There are 4 ways to turn a row about zero (a turn may also mirror it). The second row of each pair is the first, turned, with some noise. The first 36 pairs use one turn. New pairs use 2 turns, one after the other, and a turn may come again.
Known pairs, each followed by its turns in order:
-1.04  -1.11  -0.10  2.22  2.52  -0.99  2.66  3.11
0.34  0.66  2.60  3.05  -0.96  -1.90  2.45  -2.01 -> Q749

3.36  -1.14  -2.89  2.35  -0.85  -2.93  1.21  0.39
-2.70  0.99  -0.68  -1.57  4.78  -1.05  0.18  -0.40 -> Q54

0.60  1.91  -2.96  -2.70  0.12  -1.62  -3.04  3.07
-3.89  0.25  -2.28  1.80  1.12  3.19  -0.18  1.72 -> Q622

2.99  3.30  -3.40  -3.01  -2.95  2.30  0.62  2.64
-1.18  0.73  0.62  -0.59  1.58  4.44  2.68  5.29 -> Q622

-0.08  3.75  -0.70  -3.48  -3.02  2.67  0.06  -2.08
3.94  -3.78  -1.63  3.58  0.26  -0.23  -1.01  -1.19 -> Q54

-1.09  1.36  -0.36  2.55  -1.63  1.48  3.46  -3.07
2.93  1.15  4.89  -0.21  0.23  -0.88  1.70  -0.83 -> Q622

-0.51  -1.09  0.04  1.90  -1.69  -1.08  3.50  1.65
2.10  -1.27  0.81  2.34  0.20  1.95  -0.34  2.71 -> Q257

-2.38  -3.18  0.29  -0.95  2.35  3.34  1.08  -2.95
3.29  2.86  -0.20  -1.28  -3.75  0.58  1.13  -2.90 -> Q54

-2.01  -1.20  2.17  -0.39  -2.16  -1.67  -1.00  -1.70
0.66  -2.95  -0.58  1.05  0.01  -1.08  1.75  -2.90 -> Q622

0.28  1.04  1.45  -1.69  -2.94  1.74  -1.23  0.66
1.95  -2.34  -1.21  0.31  -0.22  2.08  1.96  1.65 -> Q622

-2.21  -2.23  1.56  -0.91  3.27  3.70  1.35  -1.22
1.10  -4.43  2.24  -1.20  1.33  -0.59  0.40  -3.50 -> Q749

-1.19  -2.69  1.08  1.67  -0.92  0.92  2.73  3.10
-2.91  1.56  0.20  0.78  -2.22  -2.51  2.81  -0.89 -> Q54

2.90  3.10  3.29  0.81  -2.52  -2.05  -1.37  -1.29
1.04  2.34  -3.36  -2.07  -3.24  2.79  0.24  1.03 -> Q749

2.88  -2.83  2.18  1.43  -1.44  -3.18  0.73  -1.95
1.21  -5.58  0.11  -0.40  -1.09  -1.77  -1.19  1.10 -> Q257

-0.27  -2.27  1.11  -3.31  2.31  -0.04  -1.47  0.82
-1.10  -0.10  0.63  0.34  1.63  -0.06  -2.59  -3.89 -> Q257

-1.58  2.57  3.30  1.85  -3.45  -0.06  -0.69  1.06
1.84  -1.95  0.84  2.71  -3.48  1.45  2.39  -0.64 -> Q622

-0.75  0.58  3.14  2.11  -1.00  3.21  -0.59  3.28
-0.92  -1.86  3.08  1.08  -3.16  -2.76  2.08  0.94 -> Q54

-2.49  -3.72  1.97  1.62  0.70  0.82  -1.58  -3.71
3.35  -0.24  -1.72  -0.19  0.98  -3.53  -0.30  -3.92 -> Q622

-3.55  1.31  1.53  3.73  3.20  1.28  -1.41  0.96
2.02  -0.41  3.25  1.71  -1.89  1.69  -2.55  -3.63 -> Q749

0.02  3.42  -2.55  -0.33  1.80  -1.73  -2.26  2.12
-3.07  1.89  -0.55  2.49  0.08  3.04  -1.43  0.30 -> Q622

2.27  -3.68  -2.90  2.58  0.71  3.63  -3.35  -1.65
4.65  -1.69  -0.52  2.21  4.48  0.69  -2.26  2.20 -> Q749

2.60  -0.82  -2.86  1.91  -2.56  2.41  2.86  -3.75
1.66  -3.69  -0.55  0.67  -0.07  -0.24  1.21  5.88 -> Q749

-3.15  0.48  1.16  -0.63  3.59  -2.40  -1.76  -0.43
-1.09  2.04  0.23  -0.87  2.87  -3.50  -3.00  0.23 -> Q257

1.13  3.49  1.13  1.84  -1.73  -1.36  -1.59  3.75
-2.68  -3.67  1.49  1.24  1.28  -1.80  -0.36  3.45 -> Q54

-2.41  -1.55  1.66  -1.85  1.27  -3.65  -0.19  -0.88
-3.71  0.02  -1.22  0.44  0.98  2.00  1.06  -3.32 -> Q749

0.15  -0.71  0.25  -2.57  -0.56  3.46  -2.81  0.99
0.78  -1.38  2.92  1.72  -1.99  1.29  -0.81  -2.67 -> Q54

-3.69  -1.91  3.19  -2.26  2.57  -0.30  1.28  1.19
-0.70  0.79  0.10  3.42  3.16  -0.84  -3.73  -1.23 -> Q257

3.01  -0.48  0.57  -0.56  -1.80  -2.12  -3.69  -0.48
-2.48  -2.59  0.96  -2.86  -2.88  -1.19  -1.00  -0.38 -> Q257

-0.75  2.86  -0.21  3.71  -0.97  -1.81  -3.34  2.40
1.17  4.21  0.88  2.27  -2.53  2.10  -2.63  -0.13 -> Q749

3.35  1.71  -3.12  -1.09  0.24  3.06  2.41  -0.54
2.10  0.24  -0.10  1.14  2.31  -3.55  -2.63  -3.02 -> Q54

2.73  1.59  3.23  0.27  -2.75  1.39  -1.98  3.01
-5.55  -1.94  0.29  0.81  -1.68  2.23  1.23  0.73 -> Q257

-1.77  -2.31  -1.70  2.42  1.47  0.03  2.75  1.37
-0.25  -1.34  2.98  3.69  0.36  -0.90  1.75  -0.36 -> Q749

-1.41  -2.88  -0.29  -3.14  -0.78  3.31  1.02  -0.73
1.31  0.78  -1.92  2.71  -1.14  1.14  -0.90  -3.97 -> Q257

0.22  -3.53  2.91  3.35  -2.43  3.66  -0.41  -2.10
5.57  0.55  -1.21  -2.16  -1.89  -2.64  2.70  -0.80 -> Q622

-3.50  -2.50  1.75  1.58  1.80  -1.75  1.79  2.51
-3.46  2.84  -1.42  -1.03  -3.95  0.03  1.33  1.88 -> Q54

-2.92  3.27  0.54  -3.28  -0.47  0.57  -3.07  1.16
-4.18  4.41  0.99  1.03  -1.02  -1.49  -0.40  -1.16 -> Q257

New pairs, each followed by its turns in order:
-1.77  -0.24  -2.44  2.37  2.74  3.04  2.81  -1.85
0.39  -0.73  -1.67  1.97  4.45  3.22  -1.74  -0.26 -> Q54 Q54

0.05  -3.11  0.10  -2.62  -1.35  1.75  0.45  0.55
3.03  1.69  -0.24  -1.14  0.61  -0.02  2.22  -2.20 -> Q257 Q622

-3.37  0.04  0.45  -2.62  3.40  -0.83  0.28  1.52
-2.59  1.04  -1.07  -3.06  2.67  -2.78  0.14  1.15 -> Q257 Q257

2.43  -1.30  -0.12  -2.13  -2.43  -1.37  0.26  -1.95
2.61  1.62  0.61  -2.68  -0.62  -2.84  -1.39  0.34 -> Q54 Q54

1.76  -2.63  -3.03  1.27  -2.52  0.53  2.38  -2.40
-2.27  -3.22  4.14  -0.83  0.76  0.63  -2.81  0.53 -> Q622 Q622

-0.93  2.64  0.80  2.87  -2.20  -3.24  -0.51  -1.30
3.17  -0.33  -1.77  -0.83  -0.05  -1.81  4.02  0.12 -> Q622 Q54

-3.26  -0.54  3.52  0.50  0.21  -2.86  -0.76  -1.45
0.33  -1.79  -1.98  2.11  1.14  4.22  1.42  1.64 -> Q622 Q749

1.75  1.82  0.09  0.37  -1.95  3.61  2.93  -1.85
-0.68  2.48  -0.69  -1.88  4.86  0.25  -0.06  1.08 -> Q54 Q54

3.33  2.52  -1.71  3.39  1.72  -0.79  -3.34  -2.58
-1.29  -2.45  -3.82  -2.32  0.72  -0.15  -4.66  1.19 -> Q54 Q622

-2.07  -1.10  0.10  2.36  -1.93  0.78  0.25  -3.38
2.44  0.25  -2.36  -0.69  -1.00  -2.19  0.39  2.78 -> Q749 Q622

-1.08  2.54  2.73  -3.27  -1.65  0.18  -0.23  -2.49
2.70  0.93  -2.64  -3.62  -0.03  -2.95  -0.81  0.11 -> Q622 Q622

2.42  2.28  -0.65  2.38  1.18  -1.34  -0.54  3.27
-1.31  1.42  1.91  -0.18  -2.28  3.70  2.10  -1.76 -> Q749 Q622

1.85  0.44  1.24  3.17  1.04  -0.60  -3.29  -3.03
0.63  -2.71  -2.82  -1.95  -0.81  0.15  -2.43  3.05 -> Q622 Q749

1.63  -2.20  -1.18  -3.45  0.69  -2.73  1.21  -0.41
-0.31  2.01  -1.18  -0.24  -3.31  3.51  -1.74  -0.41 -> Q622 Q54

-2.29  0.51  2.43  -2.05  3.23  1.07  0.25  -0.59
-2.32  -0.73  0.57  -0.10  -3.29  1.92  2.11  1.05 -> Q54 Q257

1.41  -2.29  -0.76  1.76  -3.28  3.03  0.59  -3.51
3.51  -1.41  1.08  -0.49  -4.01  2.55  1.95  -1.37 -> Q257 Q257

-0.84  -2.67  0.41  -3.54  3.07  -1.07  -0.10  -0.46
0.64  1.59  0.69  -3.32  0.61  -1.06  -3.37  -1.73 -> Q622 Q257

2.69  2.46  1.58  -3.11  -1.77  2.38  0.89  3.15
1.93  0.52  -2.83  -1.19  -3.57  -2.49  3.65  0.10 -> Q257 Q54

-1.03  0.98  -1.23  3.61  2.62  -1.40  -3.10  2.62
1.65  -3.82  1.48  -3.28  1.41  -1.05  1.27  2.72 -> Q749 Q54

-3.62  2.41  0.13  -0.02  2.49  -2.46  -0.25  0.47
-0.60  2.87  2.38  -0.59  3.08  -0.92  -2.11  1.85 -> Q54 Q749

-2.97  -2.57  1.60  -0.67  2.86  3.52  -0.73  2.78
0.78  4.80  -1.90  4.38  1.07  -0.28  -0.48  1.20 -> Q622 Q749

-2.53  -1.79  1.09  1.42  -0.56  -0.60  -2.00  2.49
-1.90  -0.39  3.26  -2.34  0.38  1.42  1.29  0.76 -> Q54 Q749

-2.94  0.57  1.55  2.41  0.56  0.56  2.43  -0.22
-0.50  -2.45  -2.79  2.49  -1.61  -0.11  -0.60  0.59 -> Q749 Q257

1.55  1.26  -1.16  -0.40  -1.75  0.47  -2.73  0.16
0.77  2.21  2.08  -1.50  -1.42  1.33  1.15  -0.59 -> Q54 Q54

0.69  -3.38  0.64  0.76  -3.11  3.13  0.59  -0.74
-0.73  -3.70  -1.50  -0.20  -2.51  0.69  2.93  0.63 -> Q54 Q749

-3.67  2.01  -3.73  2.88  2.97  -2.65  -3.64  -1.33
-2.26  1.09  -0.01  -3.35  6.47  -2.05  -2.60  0.15 -> Q54 Q749

-3.73  2.34  1.52  3.04  1.33  -1.87  1.27  2.67
-1.38  -3.12  0.36  -1.77  0.67  -0.20  4.76  2.15 -> Q622 Q54

2.71  -3.67  2.54  2.79  -0.86  -1.53  -1.08  2.52
2.57  0.95  3.26  1.40  -4.69  -0.97  0.56  -0.41 -> Q622 Q257

1.09  0.26  -2.38  2.62  3.48  1.27  1.32  -1.16
-1.80  -0.16  2.94  -1.47  -0.05  -3.17  0.42  -1.98 -> Q54 Q257

-1.41  0.86  0.80  0.33  -0.79  0.69  -2.27  -0.93
-1.09  -2.06  -2.22  0.30  -0.39  0.81  -0.84  -0.19 -> Q257 Q54

3.57  2.27  -1.48  2.10  1.81  1.91  1.00  0.65
0.78  -0.34  2.41  -1.54  1.23  -2.02  -2.21  3.47 -> Q257 Q622

3.12  2.88  3.24  1.84  1.15  2.72  -3.42  -1.79
-1.40  3.78  4.47  2.64  1.47  0.56  1.50  2.32 -> Q54 Q54

-3.31  -3.12  3.47  2.39  -2.82  3.38  0.35  -2.01
-3.89  0.84  1.33  -6.29  -1.76  0.50  1.58  -1.82 -> Q622 Q622

0.36  2.88  1.03  0.75  3.00  2.17  -1.41  1.06
0.09  -3.55  3.25  -0.24  0.64  -0.81  -0.44  -0.73 -> Q622 Q54

0.86  -1.38  0.65  -0.78  -0.20  -0.92  1.68  3.15
-0.90  -0.59  3.71  0.05  -0.60  0.23  -1.32  -0.55 -> Q749 Q622

-2.28  1.83  0.87  -2.41  -3.24  3.14  0.82  3.64
-2.62  2.01  -0.90  -4.86  -1.03  0.48  0.56  -3.27 -> Q749 Q749

2.13  -3.20  -1.51  -2.13  3.21  -1.69  -1.21  -2.43
2.76  2.62  0.70  0.12  2.41  4.20  -0.50  -0.47 -> Q257 Q54

3.44  -1.95  2.91  2.97  -1.67  2.57  -3.52  1.09
-1.22  0.26  -1.02  -1.72  0.99  -3.59  -0.37  6.42 -> Q622 Q749

-0.78  1.83  -3.60  0.61  -2.40  -3.15  -2.43  -2.24
0.70  2.56  4.33  1.87  0.63  0.48  -3.80  0.33 -> Q749 Q749

-2.13  1.23  1.42  -1.24  0.76  2.95  -2.30  -2.02
2.67  0.88  -1.14  -1.95  1.93  0.75  2.46  2.82 -> Q54 Q749

0.05  3.48  2.42  3.26  -2.13  0.88  -1.01  -0.54
-4.18  -0.53  -2.77  0.92  -2.19  -1.83  -0.86  -1.26 -> Q257 Q54

-3.70  -0.38  1.80  0.41  -0.27  -0.14  -2.09  0.79
0.86  -1.62  -0.27  -0.04  0.11  -1.46  2.77  2.98 -> Q54 Q622

1.20  -2.30  3.12  2.39  -0.48  1.17  2.12  1.35
-2.74  -2.80  -0.09  -1.10  -0.50  1.17  3.34  0.60 -> Q622 Q622

3.74  1.83  -3.17  0.27  2.31  0.33  2.22  1.65
1.02  -2.47  -0.80  4.11  -0.40  2.28  -1.59  2.71 -> Q622 Q622

0.26  0.00  -3.53  0.31  -3.09  -3.63  -0.93  1.77
0.87  3.17  0.13  -4.70  0.15  1.80  2.15  -0.14 -> Q257 Q749

-0.65  -3.15  -1.61  2.44  -1.88  2.84  0.59  -3.27
-0.67  -1.48  3.19  -3.72  3.06  0.07  -0.25  -1.02 -> Q54 Q622

0.15  -1.10  -0.95  3.64  -0.81  -2.57  -1.27  -3.27
-4.07  -1.67  -2.83  -1.38  0.68  0.68  1.43  1.82 -> Q257 Q622

2.63  3.12  2.18  1.93  -2.48  1.95  1.48  -1.34
-1.81  -0.69  3.68  1.87  0.04  -1.92  3.35  1.89 -> Q257 Q749

2.97  -0.07  3.05  1.09  0.79  -3.36  3.65  -3.70
-1.28  1.13  0.22  0.99  1.30  -4.05  -5.26  2.57 -> Q54 Q54

-0.06  3.64  -0.55  -2.47  -3.66  1.85  -3.42  1.02
1.54  -2.88  -3.87  -1.72  -0.23  2.43  -3.40  0.04 -> Q54 Q257

